Each new row is followed by what is left after taking away its nearest point in the smallest flat space through zero that holds the last named rows.

J260 (5 x 17):
[[-2.01 -0.03 -1.45 -0.69 -0.39  3.26 -0.08  1.21  1.46  0.01 -2.52 -0.10
  -1.43 -1.60  1.39 -1.00 -1.55]
 [-2.73  0.61 -2.84  0.20  1.45  2.65 -0.69 -2.56  1.26  2.87 -1.15 -0.80
  -0.33 -2.12 -0.98 -0.45 -0.12]
 [-2.53 -2.17 -1.76  1.77 -2.05  2.85  0.81 -1.24 -2.53 -2.20 -0.46  0.87
  -2.04  0.03 -3.17 -2.96 -3.53]
 [ 1.65 -1.24 -4.18  0.34 -2.99  4.70  1.97 -0.20  2.07  0.13  0.13  2.36
  -1.54 -2.13  2.93  1.75  1.67]
 [-1.96 -0.88  2.89  0.00 -3.60  0.62 -0.53 -0.79  0.25  0.38 -2.50  2.10
   0.18  2.19 -0.45  0.28 -0.58]]
New rows:
[ 0.90 -2.35 -0.18  0.27  1.61 -0.61  2.48  0.73  2.27  1.21  1.30  0.68
  2.44  1.99 -2.08 -0.40  1.52] -> [-0.11 -2.41 -0.25 -0.08  1.45  0.44  2.35  1.64  2.57  0.76  0.07  0.52
  1.79  1.62 -1.67 -1.18  0.39]
[-0.26  1.14 -0.52  0.41  1.09 -0.77  0.06  1.21  1.62 -4.25 -2.30  1.97
  2.90 -3.29 -1.96 -0.11 -2.02] -> [ 0.21  1.10 -0.49  0.70  0.50 -1.01  0.10 -0.14  1.91 -3.19 -1.79  2.65
  3.50 -2.94 -2.13  0.98 -0.71]
[-4.19  2.38  1.82  2.08  2.50  0.52 -0.43  0.95 -1.96 -0.43 -1.44 -1.00
  2.66 -0.45 -1.27  0.05 -1.13] -> [-1.70  1.60  0.55  2.42  0.70  1.36  0.92  1.12 -1.51 -1.04 -0.10  0.52
  2.39 -0.68  0.31  1.61  0.53]
[-1.11  0.27  0.88 -2.31 -2.23  1.71  1.67  0.24  0.40 -1.75 -1.05 -0.98
  0.68  0.91  0.38  0.29  0.60] -> [-0.75  0.63  0.07 -1.96 -0.70  0.92  1.61 -0.60 -0.11 -1.30  0.19 -1.80
  1.03  0.48 -0.52  0.20  0.99]
[-1.13  0.69 -0.57  1.04 -0.14 -2.67 -1.45 -2.39  0.89 -1.66 -0.17  3.85
 -3.02 -0.94  0.78  1.70  3.65] -> [-1.92  0.90 -0.48  0.75  0.98 -2.72 -1.71 -1.11  0.41 -2.64 -0.70  2.79
 -3.54 -1.30  0.57  0.30  2.08]

J272, 5 rows:
[[ 3.41 -1.21  0.15 -0.94  1.68  0.10 -1.11  0.46 -1.52 -1.32  2.08  2.12
  -0.75 -0.73  0.98  0.48 -2.30]
 [-1.49 -1.69  1.67 -2.10  2.24  3.19 -0.90 -1.71  0.06  1.30 -0.04 -1.40
   0.83  0.08 -3.28 -2.50  2.00]
 [ 1.76  1.82  1.02 -1.49 -1.44  0.28  0.75  1.20  2.59 -2.22  2.20 -1.65
  -1.18  1.37  0.16 -1.01 -3.31]
 [-1.60 -2.03 -0.57  0.23  0.38 -2.89 -3.26  1.15  1.69  0.48  0.62 -0.71
  -2.48 -1.26  1.36 -0.70 -3.68]
 [-2.19 -1.51  0.83 -2.42  0.57 -1.89 -2.15  0.29 -0.71 -1.35 -0.95  0.34
  -1.16  0.16 -0.31 -1.21  0.20]]
New rows:
[-2.57  1.00  2.02  1.65  1.88  1.65 -1.35  2.74  0.46 -2.62 -2.29  1.05
  0.89 -2.16  1.93  1.62  1.30] -> [-1.64  1.21  2.34  1.50  2.04  2.71 -1.15  2.73  1.36 -2.54 -1.21  0.36
  0.81 -2.06  1.58  1.17  0.27]
[-0.14  2.48 -1.42 -1.81  0.52  1.49 -2.32 -2.73 -1.78  1.49  0.58  1.47
 -0.82 -1.64 -0.12 -1.47  1.92] -> [-0.10  3.50 -1.71 -1.30 -0.78  0.53 -1.90 -1.97 -0.53  1.01  0.85  0.81
 -1.39 -1.29  0.70 -1.23  0.61]
[ 2.31 -2.30 -2.20 -1.66 -1.77  0.62  1.99 -2.33 -0.06 -2.11 -0.63 -0.27
 -1.68  1.18 -0.04 -0.04 -1.03] -> [ 1.00 -2.89 -2.64 -0.76 -1.57  0.42  1.52 -2.65  0.16 -0.78 -1.31 -0.66
 -1.56  0.64 -0.17 -0.06 -0.49]
[-1.57  0.41 -1.07  2.44  2.60 -1.08 -1.18 -2.28 -1.86  0.19 -2.09  2.28
 -2.56  1.98  1.92  0.71  0.53] -> [-0.59  1.49 -0.12  1.53  2.21  0.71 -0.26 -2.28 -0.15 -0.32 -0.73  0.70
 -2.53  2.88  0.92 -0.37 -0.50]
[ 2.01  1.82  0.16  1.28  0.75  0.84 -1.64  1.15  0.09 -0.67  2.55  1.80
  0.39 -1.05 -1.21 -1.11  1.47] -> [ 0.17  1.90  0.00  1.40  0.01 -0.36 -1.97  1.36  0.65 -0.55  1.56  1.18
  0.05 -0.90 -1.10 -1.32  1.80]

J326, 5 rows:
[[-0.35  0.52  1.61 -0.10  1.55 -0.69 -1.71 -3.04 -0.68 -0.90 -2.52 -0.89
   0.26  0.65 -1.07  0.22  0.68]
 [ 0.40 -0.15  1.43 -1.87  0.21 -0.37 -1.04 -0.64  0.93  0.04  0.15 -0.67
  -0.06 -1.54  2.85 -0.73  1.92]
 [ 0.77  0.57 -2.03  1.16  0.25 -1.27 -0.28 -1.38 -0.15  0.75 -1.16 -3.17
   0.79  0.65  1.44  2.27  1.43]
 [-0.04 -2.21  1.59 -0.28  1.10  1.72 -1.76  0.35 -1.02 -1.36  1.21 -2.36
   3.07  0.21  0.89  0.83  0.94]
 [-0.73 -0.42 -1.17  3.83 -1.36 -0.60  0.44 -0.62  1.65  1.67 -1.46 -0.30
   2.42 -2.58 -0.26 -1.29 -2.19]]
New rows:
[ 1.79  2.23 -2.18  0.09 -0.77 -0.57  2.94  1.05  0.04  1.38  0.13 -0.47
 -1.57  1.04  1.23 -2.33 -1.77] -> [ 1.33  1.01  0.15 -0.28  0.56  0.40  1.08 -0.01 -0.77 -0.02 -0.24 -1.47
  0.30  1.14  0.83 -2.46 -1.34]
[ 0.59  0.86 -0.27  1.47  0.08 -1.75 -0.14  0.85 -2.62 -3.67  0.41 -0.85
  0.07 -0.17 -0.33 -0.70  2.39] -> [ 0.42  0.91 -0.32  1.82 -0.51 -1.90  0.23  1.09 -1.90 -3.17  0.40 -0.09
 -0.01 -1.15 -0.18 -1.60  1.82]
[-0.14  0.72 -1.15 -0.21  1.37 -0.75  0.68 -0.59 -0.65 -0.34 -0.32 -2.11
  0.70 -2.45 -2.71 -1.13 -1.57] -> [ 0.27  0.71 -1.04 -1.57  1.36 -0.57  0.79  0.17 -0.69 -0.48  0.70 -2.05
 -0.03 -2.27 -1.65 -0.93 -0.68]

J493, 5 rows:
[[-2.72 -0.48 -0.78 -0.40 -0.79  0.92 -0.72 -2.14 -2.33 -1.09 -2.30 -0.60
   1.48 -2.09  3.75 -0.39  1.81]
 [ 0.98  1.64 -0.69 -3.63 -4.77  0.00 -1.57 -1.59 -1.53 -0.34  1.02  0.54
  -1.01 -1.44  2.14 -0.67  2.63]
 [ 0.37  1.37 -2.72  0.98 -1.04  0.77 -2.35  1.52  1.73 -0.43  2.32  0.39
   3.40 -2.26 -1.55 -1.06 -0.36]
 [ 3.70  0.97 -0.29  0.55  0.56  1.87 -5.23  1.36 -0.85  2.25  3.17  1.16
   1.81 -1.10  1.24 -3.09 -0.88]
 [ 0.46 -1.41 -1.80 -0.30  0.73  2.48 -0.39 -0.23  0.67  3.27  2.27  2.97
  -0.34 -4.01  3.33 -0.69  1.81]]
New rows:
[ 2.16 -2.14  1.35 -1.96 -0.79  0.99 -1.38  2.02  0.27 -0.19  0.87 -1.40
  0.71  2.24 -4.46 -0.19  0.66] -> [ 0.22 -3.33  0.64 -1.80 -0.20  1.92 -0.64  0.88 -0.31  0.08 -0.26 -0.99
  1.03  0.40 -2.03  0.06  1.87]
[-1.77 -2.98  0.79  3.60  3.18 -1.32  0.26 -3.12 -2.47 -0.26 -1.11  1.90
 -0.77 -0.72 -0.11 -0.34 -1.62] -> [-0.27 -1.08 -0.21  1.74 -0.21 -1.95 -0.66 -2.71 -1.64 -0.82  0.92  2.22
 -0.93 -1.07 -1.60 -0.54 -0.93]
[-0.52  1.48 -0.74 -0.01  2.56  1.74  0.48  1.83 -1.18  1.66 -1.20  1.05
  1.24 -0.79 -0.26  2.26  1.52] -> [ 0.17  2.32 -0.25 -0.92  1.24  1.07  0.07  1.70 -1.62  1.04 -1.14  0.59
  0.76  0.13 -0.81  2.18  1.55]
[-0.18 -0.99  2.95  0.65  1.02  1.03  0.40 -1.79 -3.05  2.36 -0.72 -0.89
 -1.68  0.95  1.66 -0.24 -0.84] -> [-0.65  0.23  0.64  0.69 -0.89  0.71  0.47 -0.82 -0.83  1.21  0.75 -0.76
  0.04 -0.45 -0.73  0.13 -0.67]

J43 (5 x 17):
[[-2.23 -5.65  0.67 -0.84 -1.39  0.31  0.88 -0.57  0.02 -2.94  3.45  2.59
   1.85  1.94 -4.87  2.01 -0.70]
 [-1.19 -2.16  0.62  3.31 -0.73  1.46  1.00  0.82 -0.62 -0.32  2.37  4.28
   1.96 -2.52 -0.73 -0.90 -3.20]
 [-0.92  0.20  2.46 -1.38  0.79  3.82 -0.97  3.10  3.05  0.59  0.31  2.63
  -0.11 -0.56 -2.64 -1.97 -3.04]
 [-2.57 -1.29  2.08 -0.68  0.22  1.62  0.01  4.41 -0.87 -0.71  3.32  1.46
  -1.27  1.92  0.89  1.31 -3.47]
 [-3.18 -4.70  1.83 -2.82  0.87  3.49 -3.00  0.89 -1.66 -1.71  2.61  2.90
   0.62  2.87  0.85  1.17 -2.56]]
New rows:
[ 1.04 -2.21 -0.80 -0.63 -1.68 -2.61 -2.70  2.30  0.03 -0.40 -0.03 -2.20
  2.66  2.48  1.61  2.57  1.78] -> [ 1.45 -1.22 -0.29  0.62 -1.56 -1.30 -2.50  3.01  1.42  0.52 -0.52 -0.60
  3.21  0.31  0.74  0.73  0.45]
[-0.18  1.66 -1.45 -2.68 -1.94 -0.03 -1.98  1.70  0.90 -1.23  0.92 -0.13
 -0.26 -0.95  1.90 -2.26  1.20] -> [-0.35  0.67 -1.72 -1.79 -2.55 -0.61 -1.14  1.25  0.62 -1.76  1.69  0.45
  0.38 -1.24  1.00 -1.89  1.19]
[ 0.46 -1.28  1.61 -2.12  1.24 -1.76  2.73 -2.40 -2.05 -2.58  1.40 -0.74
 -0.78  2.54 -2.19 -2.42  1.30] -> [ 0.70  0.29  1.97 -0.92  1.82 -0.62  2.29 -1.34 -2.09 -1.35  0.88  0.12
 -0.94  0.89 -0.29 -3.84 -0.13]
[ 1.51 -2.46  1.05 -2.71 -2.60 -0.42  0.08 -2.34 -0.65  0.31 -1.86 -0.15
  1.04 -2.21 -0.70 -2.36  2.52] -> [ 0.65 -1.57  1.90 -2.17 -2.59 -0.50  0.93  0.75 -1.25  0.50 -0.30 -0.30
 -0.35 -1.66  0.67 -1.67  0.77]
[ 0.44 -1.06  1.17  0.17 -0.42 -1.41 -2.10 -0.95 -0.37  1.77 -2.49 -0.11
  1.82 -0.86  1.65  2.33  2.23] -> [-0.09 -0.83  2.06  0.35 -0.69 -1.08 -1.11  1.19  0.56  1.70 -1.38  0.43
  1.31 -0.79  0.28  2.40  0.93]
[-2.20  2.43 -2.43 -2.08  0.47  1.34 -0.27 -0.39  1.92  1.42  1.70  1.18
 -1.48  0.84  0.46  0.13  1.22] -> [-2.18  1.78 -2.90 -0.80 -0.02  0.73  0.41 -1.06  1.29  1.16  2.19  1.74
 -0.80  0.16  0.40  0.28  1.22]

J961 (5 x 17):
[[-1.78  0.75 -1.67 -0.49 -0.23  0.86  2.00 -0.71 -0.52 -1.69 -1.53 -1.86
  -2.59 -0.92  0.62 -2.86  1.27]
 [ 0.77 -0.74 -1.68 -2.70 -1.38 -1.64  1.53  1.53  0.27 -1.23 -0.98 -0.77
  -0.85 -0.11 -0.42 -2.92  0.02]
 [ 0.76 -0.08 -2.43 -4.50  1.39 -1.67  1.75 -1.94 -1.93 -2.81 -0.90  2.12
  -0.34 -5.13 -1.53  0.06 -0.17]
 [ 2.27  1.29 -1.49 -1.25 -1.00  1.27  0.16  0.69  2.29  2.83 -3.56 -3.50
  -0.32 -2.27 -1.10  1.66 -0.39]
 [-1.12 -2.35 -1.09  0.06  1.93 -0.04  1.18 -0.55  1.82  2.59 -0.97 -0.65
   0.48  1.94  1.02  0.90  0.38]]
New rows:
[-0.43 -0.61 -3.23 -1.85 -0.16  0.83  1.62  0.46  0.82 -2.58 -1.02 -0.70
  0.97  0.20  1.79  0.06  0.56] -> [ 0.06  0.21 -1.64 -0.32 -0.55  1.37  0.05  0.66  0.58 -2.21  0.05 -0.16
  1.73  0.55  1.64  1.32  0.14]
[-0.02 -0.16  3.95 -0.91  1.75  1.23  1.00  0.22  0.59  0.24  2.67 -0.25
  1.91  0.72 -0.93  3.25  1.11] -> [-0.19  0.17  2.77 -2.02  0.78  1.10  2.19  0.75  0.58 -0.81  1.58 -1.58
  0.51  0.25 -0.95  1.00  1.56]
[-1.02 -0.90  1.61 -2.49 -0.13  0.37  0.15  2.36  0.97  1.63 -0.44 -0.14
  2.82 -0.39 -2.13 -0.67  0.52] -> [-2.30 -0.08  1.89 -1.43  0.30  1.32  0.23  1.29  0.06  0.69 -0.15 -0.08
  2.00 -0.83 -1.68 -0.95  1.08]
[-3.95 -2.41 -0.88 -1.51 -0.58 -2.07 -1.32 -0.24  0.67 -3.35  1.79  3.27
 -0.08  0.07 -1.30  0.89  0.32] -> [-3.13 -0.85 -0.85 -0.46 -1.77 -0.27 -1.86  0.44  2.15 -1.38 -0.04  0.36
 -0.65 -0.25 -1.47  1.66  0.33]
